All rows are made from the same 4 directions, up to rounding. Whole rows:
(in the rows, 128 means zero)
[[134 134 129 128 116 129 122 142 104 101 123 146 137 155 104 131 122 153
  124 123]
 [144 154 189 125 128  98 161  91 138 155 138 115 132 116 141 145  87 118
   69 117]
 [126 123 118 130 133 137 130 127 138 136 131 113 123 112 138 130 132 116
  135 131]
 [149 123 107 147 124 178 115 153 111  86 135 104 116 169  91 148 120 143
  139 116]
 [129 150 134 111  98  97 143 144  81  97 113 160 170 114 117 147 108 165
  103 129]
 [131 129 145 130 134 123 128 117 138 139 131 129 120 140 128 122 125 123
  120 125]]

Rows cut short, each followed by the rest of it:
[144 129 117 139 118 156 116 151 102  86 128 127 128 170  90] => [141 120 154 132 118]
[140 126 125 139 134 154 134 125 139 129 140  92 115 124 129] => [144 118 115 125 122]
[146 128 111 141 121 165 125 147 111  94 134 104 125 147 103] => [151 116 140 131 119]
[130 143 155 119 119  99 138 120 116 129 123 149 143 130 126] => [129 113 141 102 126]
[150 142 159 138 137 140 162  97 153 154 149  68 116  96 149] => [162  91  97  87 117]
[162 135 174 153 149 159 144  92 165 151 157  66  89 154 124] => [149  92  98  90 106]
[146 134 122 137 119 154 131 142 109  98 133 109 130 142 107] => [153 110 141 120 119]
[144 152 205 127 129  89 137  96 129 142 131 157 126 180 110] => [119  97 141  74 112]
[132 120 117 137 136 150 126 127 141 132 136 104 114 125 132] => [132 131 114 138 127]
[126 125 110 127 124 137 129 138 123 121 127 120 133 112 131] => [135 131 128 137 131]
[137 136 137 129 120 128 130 133 113 112 127 132 134 143 113] => [137 115 142 116 122]
[159 152 181 137 119 125 139 117 110 109 136 129 129 180  93] => [147  85 151  78 106]
[120 127 124 123 129 119 130 126 132 137 126 132 132 111 140] => [124 134 123 131 133]
[119 124  99 123 122 133 132 140 122 123 124 120 139  92 141] => [137 135 125 142 136]
[138 139 158 128 119 113 119 130 107 107 123 163 133 185  94] => [120 116 158 110 118]
[124 116  93 132 128 152 119 146 126 116 128 116 125 119 127] => [131 143 126 155 133]
[129 133 119 123 108 122 114 156  87  85 114 168 148 164  93] => [126 129 169 133 126]
[142 135 115 134 119 151 143 137 115 110 135  93 135 105 126] => [163 108 129 118 123]
[117 112 111 129 133 131  98 143 126 118 120 160 119 167 111] => [ 97 158 139 162 132]
[140 139 158 131 125 120 129 121 121 122 130 139 127 162 110] => [129 111 141 105 118]
[128 134 144 125 130 115 140 114 137 144 131 123 130 112 141] => [131 120 119 113 128]
[128 126 133 130 132 127 122 126 132 131 128 134 122 142 124] => [119 132 128 131 127]
[135 123 108 136 121 152 110 153 107  92 125 135 127 165  97] => [130 133 150 145 123]
[147 150 174 130 126 116 155 102 132 140 139 108 130 123 131] => [151  89 122  79 116]
[122 120  79 127 117 151 124 158 109 102 122 118 141 100 128] => [142 140 135 156 136]
[137 121  80 137 116 173 123 163 104  85 129 101 133 122 110] => [156 128 140 151 127]
[156 138 159 146 138 153 147 105 147 138 150  75 107 135 126] => [156  93 109  94 111]
[111 124 141 117 127  92 104 130 120 129 112 193 133 170 114] => [ 86 152 149 141 133]
[118 139 114 111 108 107 147 138 104 120 118 135 163  73 146] => [147 121 138 119 137]
[145 133 107 135 107 156 116 165  82  67 123 136 141 169  81] => [149 117 169 133 119]
